The same things were measured in two ways. Each way mixes the same 12 hidden numbers, adds some noise and spreads widely along 6 directions of its own, which tell nothing about the thing.
In the rows, zero is written as 128.
Some things both ways: the first way, then the second way.
[137 145  88 125 146 105 120 130 136  75 131 151 218 156 124 150 162 122
 126 167 164 146 140 118  92 101 132 145 155 124]
[179 142  66 127  81 130 108  77 203  85 152 123 102 134 171 157 127 150
 176 122 147 165 132 144 134  93 118  87 162 173]

[ 67 146 109 125 112 165 142 124 144  45 115 194 183 149 127  90 175 160
 141 162 105 204 121 148  34  50 117 140 133 135]
[122 127 146 142 165  78 109 129 128 168 130 115 140 112 125 102 124 109
 147 136  92 112 150 122 131 144 131 148 139 143]

[143 125 172 175  94 125  99  87 118 108  94 124 121  85 118 133 142  75
 104 102 156 146  98 138 163 177 135 166  98  99]
[139 121  90 119  90  95 137 106 148 114 138 131 110 140 135 113 111 100
 155  78 101 165  98 144 182 132 104 124 136 114]

[129 108 147  91 143 114  98 149 134 192 138  78  72 106 140 134 114 106
 135 125 115 120 126 153 167 126 124 102 122 101]
[104 111 172 118 134 166 130 143 100  99 100 111  96  93  91  88 137 136
 107 109 129 147 156 125 116 136 139 113 122 112]

[113  78 119 120 103 127 142 185 122 111 152 226 181 182 100 163  63 146
 119 121 150 176 128  69  62 150  97 177 119 167]
[121  92 104 148 181 110 194 112 173 121 104  88  77 150 156 105 135 154
 113 135 146 180 115  80 147 174  55 173 136 147]

[135 138 150  97 130 103 120 102 154 144 103 122  87 133 124  90 122 161
 143 151 134  93 148 107 125 130 132 117 144 146]
[119 127 113 105 154 125 148 139 138 172 192 136 153 108 124 106 117 104
 145 114 105 112 125 117 116 135 160 155 145 113]

[122 160 146 129 151 138 130  98 143 105 105 115 150  92 133 114 161 134
  97 158 115 120 116 173 135  91 163 123 140 110]
[ 89  98 118 115 150 110 101  64 149 230 141 130 156 142 101 181 110 123
 158 117 115 129 113 117 146 107 139 131 211 148]

[120 124 112  97 135 129 154 120 134 148 103 117 140 142 140 107 144 136
 159 136 114  59 100 137 121  72 168  99 168 128]
[144 136 113 153  91 105  96 130 120  82 112 153  91 127 145 119 114 128
 105 112 127 176 119 144 167 173  94 108 165 126]

[ 96 189 117 152 140 136 169 117 148 157 172  61  77 114 185 114 167 130
 125 147 109 112 107 127 169 154 152 109 110 155]
[163 131 115 102  83 138 154 179  78 159 151 129 192 115 133  91 104 114
 157 121 149  57 138 146 132 125 132 119 128 110]

[105 147 160 179 181  96 182 111 171  66 158 126 174 163 128 168 148 175
  91 245  98 190 114 127 101  78 123 105 153 142]
[167 162 179 103 131 100  97 154  84  52  93 133 107  97 105  71 113 103
 198 110  94  91 193 156 116 106 174  89 102 108]

[119 115 113  84 120 151 121 112 126 114 100 180 136 185 117 130  91 173
 148 166 118  71 135  87 149  93 133  76 150 194]
[154 151 155 148 106 101  94 145 147 119 111 163  97 122 118 137 109 106
 109 101 131 168 116 134 142 119 104 125  86 132]

[ 94 151  91  79 145 141 164 182 158 152 130 148 188 138 175  98 151 144
 150 131 120 106 106 114  77  72 156 147 178 120]
[149 153 167 126 148 151 133 132 123  41 127 133 108 105 133  37 148 141
 137 136 129 160 157 140 122 145 158  93 162 118]

[139 152 129 116 152 114 102 147 159 129 122 134 160 136 151 131 142 143
 114 152 158 153 150 110 129 130 117 163 143  93]
[ 96 140 136 103 179 168 152 128 143 165 194 111 157 101  91 121 155 131
 118 129 143 121 156 116  79 114 182 147 140 124]

[ 96  92 125  96  52 131 104 137 103 176 118 117  99 112 103  89 142  51
 160  51 148 133 102 165  74 152 145 167 101  85]
[ 76  83 118 112 159  97 123 127 108 127 118 104 110 117 148  65 116 148
 130 110 115 153 121 139 117 187 103 175 166 109]

[118 149 111 152 146 152 163 108 107 129 121 135 177 118 160 124 167 115
 113 149  95 130 116 146 105 120 187 145 132 132]
[146 143  60 151 100 103 117 119 103 185 135 131 171 143 141 198 122 125
 141 152 135  73 122 137 128 151 105  84 197 147]

[101 177  96 130 134 165 166 149 116 166 126 148 178  99 187 115 136 105
  92 152 106 149 126 114 152 166 164 176 108 109]
[121 134 206 162 123 160 103 139 117 174  54 128 138 113 101 135 139 125
 118 169 146 121 133  99 113  82  98  63 124 156]

[136 144 155 163 148 116 117 114 114 162  94 109 130 110 164 105 129  89
 110 156 166 148 109 141 167 201 190 175 113 101]
[146 109 147 162  88 104  76 126 103 203 101 129 165 104 109 142 119 109
 124 122 102 100 133 138 151 120 107  90 148 158]

[128 132 167 185 101 131 121 132 111 150 111 136 119  91 155 130 124  76
 111 107 148 177  99 107 153 224 148 190  99 110]
[145 123 137  98 133 121 131 107 161 127 134 102 135 127 123 104 122 117
 170 118 103 135 146 114 124  75 146 119 132 136]

[115 136 123 107 121 169 102 159  91 184 114 154 159 117 150 143  92  88
  81 126 135 108 125 138 184 209 184 151 119 117]
[138 117 149 159 126 126  90 110 134 130  98 157 119 112 134 118 134 148
 119 110 124 172  96 144 119 138 107  96 158 144]

[ 92 117 113  99 142 148 134 132 148 116 154 162 153 208 130 152 109 163
 116 172 136 123 111 115 129  88 121 105 125 160]
[196 165 163 122 105 106  83 174 100  77 126 165 125  91 134  73 104 144
 162  73 136 102 146 214 124 172 174 124 101 127]

[144 126  94 145 121  85 169 112 104 172  74  98 128 125 167  72 158  95
 208 151 135 107 119  99 126 141 179 143 150 113]
[100 137  74 189  95 105 135 175 100 137 156 107 150 111 159 141 153 121
  74 138 101 132 121 100 157 192  70 143 133 131]

[139  79 177 131 124 100 108 115 123 136 105 166 119 144 107 141  80  92
 124 135 144 151 110 110 116 176 120 146 126 140]
[110 130 176 100 154  98 130 137 107  83  84  96  97 114  89  56 135  97
 126  96  79 150 143 144 106 125 144 122  89  86]

[ 89 102 134 118  92 152 126 133 132  80 147 168 102 129  91 160 112 130
 134 115  69 168 121 130 111  95  53  76 110 151]
[121 108 123 153 107 105  75 132 172 113 112 128  93 110 194 120  99 160
 153 118 101 174 112 113 157 149  97 150 151 169]

[185 122 154 149 162  74 119  85 107 128  76 105 109  89  88 129 102 115
 109 152 134 111 163 158 172 176 137 122 122  92]
[ 96 118 131 158 145 107 107  97 156 159 110 129 104 121 116 142 143 110
 112 122  99 179 101 113 121 124  97 113 139 139]

[143 103 103  83 165 113 112 135 156  55 149 162 138 147  76 163 101 178
 133 127 119 132 159 141 116  46  37  72 123 147]
[139 123 111 127 118 177 189 110 182 144 123 103  97 149 107 168 142 139
  82 114 169 168 105 108 143 125 103 111 121 142]

[172 117 107 130 116  91 118 103  88 177  75  64  71  91 126  86 143 104
 197 112 126  72 154 143 168 147 165 107 128 108]
[134 174 132 151 106 124  91 169  99 110 159 152 149  86 123 123 144 109
 128 124 123 115 150 143  98 119 139 107 101 122]

[154 145  88  98 180  93 130 113 130 117 119  94 117 128 120 112 117 175
 149 202 128  88 178 138 173  96 142  73 139 166]
[192 147  90 154  99 144 203 133 153  69 148 140  94 120 127 101 154 102
 131  90 131 163 107 130 166 143  98  90  85 115]

[129 121 173 176 135 137 105 108 112 107 127 155 132  98 125 176 106  75
  62 129 123 215 116 141 172 191  83 162  63  91]
[103 122 117 144 129 118 162 142 118 120 113  98 116 118 123  99 149 124
 108  89  94 146  95 143 147 185 114 132 111 109]

Other things, the second way, with their names:
z_460: [ 67  99  70 127 143 128 226 131 134 200 150  85 131 178 112 152 135 123
  55 124 177 153  89  89 166 186  52 192 142 105]
z_137: [108 110 115 152 121  72  69  99 123 151  87 134  94 140 139 145 103 124
 136 160 159 152 147 119 132 127  49 122 173 152]
z_29: [137 138 100 112  94 148 128 103 145 159 147 136 147 128 121 156 119  89
 165 144 110 116 122 105 133  69 139  63 172 127]
z_82: [187 145  51 109 139 125 193 148 113  93 161 143 106 134 124 167 119 124
 133  94 139  99 134 131 114 177 138 127 126 101]
z_174: [ 98 111 144 161 108 119  64 129 130 183 137 118 149  91 123 153 124 125
 125 130  92 129 152 101 151 114 122 131 151 168]
z_227: [103 110 162 155 136 115 114 126 131 163  58  99 106 123 110 128 138  98
 100 175 121 149 137  79  94  82  56  90 104 140]
z_778: [126 119 123 142 158  74 107  83 146 170 119 137 116 128 112 131 124  92
 152 131 100 146 123 124 126 117 105 114 155 136]
z_417: [153 148 105 144  85 114 115 141 152 135 138 151 124 126 164 113 112 108
 130 135 140 149  97 142 133 133  92 105 130 134]
z_144: [122 134 111 137 128 130 136 141 107 144 134 125 145 129 141 126 126 140
 125 159 163 111 144 120 123 155 102 122 173 134]
z_135: [183 138 108 138 103 155 160 145 137 123 105 111 102 116 125 138 134 101
  91 155 120 114 138 108 105 132 113  56 122 131]
z_148: [161 159 133 118  90 107  60 152  70 106 134 165 155  87 114 130 110 110
 196 117 128  74 181 160  90  79 149  85 119 122]
z_4: [151  96  88 141  78 147 102 124 146 183 142 138 124 110 132 199 100 111
  99 135 100 132 133  70 145 106 107  98 171 153]
z_839: [156 119 160 146 146 139 134 129 135 129  93 111 110 104 122  89 138 135
 114 137 116 128 140 132 120 155 130  95 140 147]
z_289: [185 126 115 110 109 164 176 127 139 146 103 114 112 141 115 139 112 111
 127 165 171  97 151 106 116 103 105  67 145 136]
z_320: [101 121  56 122 134 131 191 118 137  88 177 133 120 138 172  77 139 134
 150 119 142 177  89 117 141 168  89 145 174  96]
z_610: [165 157 155 133 125  81 107 134 135 133 144 157 139 101 127  58 118  88
 185  94  96 120 119 184 145 135 154 116 105 123]
z_57: [ 86 105 135 120 167 120 166 163  79 160 121 104 154 128 127  70 129 140
 108 144 169 112 132 121  97 170  86 171 141 104]
z_590: [148 133 123 185 119  85  93 160  99 162 132 158 150  85 157  96 125 114
 134 120  83 105 108 155 139 197 111 117 140 140]
z_54: [158 115  94 168 119 112 122 110 166  73 131 139  54 103 166  91 128 118
 137 140 120 193 142 100 141 145  68 111 138 148]
z_369: [120 141  47 136  79 168 121 139 118 183 212 144 193 104 154 207 128 136
 157 137 128  81 128 101 127 114 142 106 192 148]
z_449: [160 170  68 111  85 169 198 170 116  82 162 128 126 146 130 144 138 130
  85 115 182 127 114 141 122 160 119 105 121  91]
z_215: [ 84 152 145  86 140 141  99 151 139 172 175 116 172 124 104 166 120 132
 108 112 129 122 137 122  88  93 186 164 132 121]
z_315: [163 125 130 142 119 116 117 159  82 180 128 145 163 114 109 125 116 104
  82 140 129  94 138 128 114 155 116 106 156 123]
z_541: [163 125  86 134 100 136 114 144 123 197 163 137 156 103 131 184 106 130
 154 134 150  66 156 122 117 122 128 120 143 162]
z_660: [ 73 118 112 125 167 107 105 121 100 118 140 115 137 109 145 106 140 171
 164 121 141 130 144 145  90 158 123 163 168 129]
z_111: [118 151 155  74 160 161 165 164  98 166 143 102 180 115  87 133 129 137
 175 114 146  44 158 138  79  95 196 136 101 112]
z_938: [122 120 118  97 134 128 108 117 124 134 124 124 113 124 127 126 105 143
 166 140 177 116 163 138  94 112 119 128 157 135]
z_563: [153 107 122 100 115 108 121 140 125  91 126 131 102 116 146  64  96 149
 138  73 142 150 121 181 131 173 127 156 132 115]
z_619: [ 58  93  56 122 125 126 193 133 134 148 184 121 113 141 153 101 121 127
 106  97 153 184  78 108 173 196  65 202 156  93]
z_272: [137 125  81 110  75 164 180 141 165 129 145 122  97 161 130 172 104  96
  87 144 165 171 123  51 160  85  69 119 127 116]
z_881: [202 127  58 151 112  89 153  79 178  70 143 144  72 130 185  76 121 113
 198 129 120 164 123 142 177 164  86  89 176 149]
z_730: [213 128 110 140  95 123 105 118 163  90  92 130  76 114 158 135 108 130
 143 136 111 133 146 132 123 129 119  64 143 164]
z_648: [163 137 179  60 121 171 124 127 153  78 101 118  96 116 112  82 102 129
 173 117 138 133 161 138  93  62 182  85 116 118]
z_287: [161 156 159 161  99 102  77 122 108 105  78 140 105 112 105 139 129 108
 161 149 145 116 184 134 137  93  98  65 118 155]
z_674: [138 119 111 129 104 110 145 114 149 126 129 119 109 129 119 100 129  89
 121 105 109 168 110 129 146 117  94 112 114 115]
z_996: [182 130 115  89 100 112 125 154  82 106 120 147 160 137 128 113  95 114
 138 110 128 103 137 136 110 108 132 101 152  96]
z_608: [120 115 126 144 131 104  68 116 152  95 138 157  88  98 183  70 105 150
 152 119 110 183 117 147 136 179 120 139 186 144]
z_725: [165 140 138 120  99 159 212 147  95  42  62 127  54 130  86  83 138  86
 126 100 137 146 123 131 147 134  92  49  71  71]
z_412: [142 134 115 134 128 120 139 114 143 158 138 115 126 130 135 120 119 123
 170 163 158 100 163 122 152 132 110 117 163 158]

Some of these things the first way, each followed by its name:
[ 86 150 105  81 123 179 114 123 125 145 147 138 155 118 148 131 143 110
  94 167  88 142 130 146 136  91 148 122 109 141] => z_725
[ 49 162 111 118 104 199 115 131 129 144 174 109 111 149 164 138 164 102
  98 126 108 144  91 168 159 125 141 107  88 116] => z_563
[102 171  89  96 110 133 136 146 156  75 158 140 174 115 102 137 161 142
 118 126 115 114 145 134  81  83 110 109 161 148] => z_320
[180 130 153 154 170 101 139 100 113 169 122  74  74  78 136 122 123 139
 112 120 107  89 151 152 159 175 172 133 112 139] => z_881
[125 155 119 163 135 121 127  99  98 143 137  18  62  86 130 125 186 123
 151 161  77 108 145 202 178 117 185  53 127 122] => z_148
[152  91 144 114 166  96 137 134 117 182 121 110  65 108 122 112  83 127
 136 106 114 124 140 156 136 162 120 135  95 111] => z_839
[126 122 171 116 130 141 101 129 143 136 138 132  92 115 112 160 112 133
  90  96 101 119 129 142 140 143  95 109 123 115] => z_608
[127  98 142 124 163 128 138 116 123 136 153 126 103 184 109 178  85 188
 110 199  77 110 149 127 149 103 132  59 129 179] => z_82
[106 136 128 129 173 119 150 113 145  98 142 145 147 171 117 142 131 157
 102 194  96 170 142 149  93 103 113 109 127 126] => z_730
[117 127 181 135 116 136 110 143 157 144 157 166 141 142 137 178 100 101
  63 115 150 172 105  79 130 189  85 182 110 109] => z_648
[ 65 128 125  93 103 191  98 167 142  82 125 212 162 171 128 112 136 161
 133 101 122 157 113 146  48  92 128 128 144 151] => z_315
[ 86 148 148 110 120 136  90 121 159  66 115 132 108 127 106 113 167 158
 138 160  98 171 144 170  95  65  94  75 152 109] => z_4
[154 122 100 109 138 107 155 125 134 163 132 134 153 165 152 146 120 126
 143 123 147  60 118  70 142 132 130 141 145 140] => z_449
[113 111 114 130 124 170 103 152 114  78 134 178 189 137 133 157 149 150
 132 138 101 175 131 135  84  63 142 127 140 159] => z_287
[129 107 131 169  89 125 107 166  90 147 147 132 176 111 112 180 130  56
  93  96 163 184 116 133 114 202 145 199 104  70] => z_660
[139  90 166 154 101 174  89 134  91 126 148 146 101 102 110 185 122 119
 106  57  82 128 123 150 127 150 128 119 109 152] => z_137
[121 168 140 152 166 135 125  91 136  48 113 145 164 118 107 133 156 169
  80 193  96 161 153 182 110  96 145 104 136 132] => z_778
[117 132  96  87 124 109 133 115 128 142  91 154 159 152 130  63 153 116
 156 145 145 147 147 131  46 113 141 175 130  99] => z_135
[134 125 102 114 121  63 162  93 163  80  86 129 143 167  94  94 160 145
 195 147 154  92 118 105  85  55  95 103 171 105] => z_215
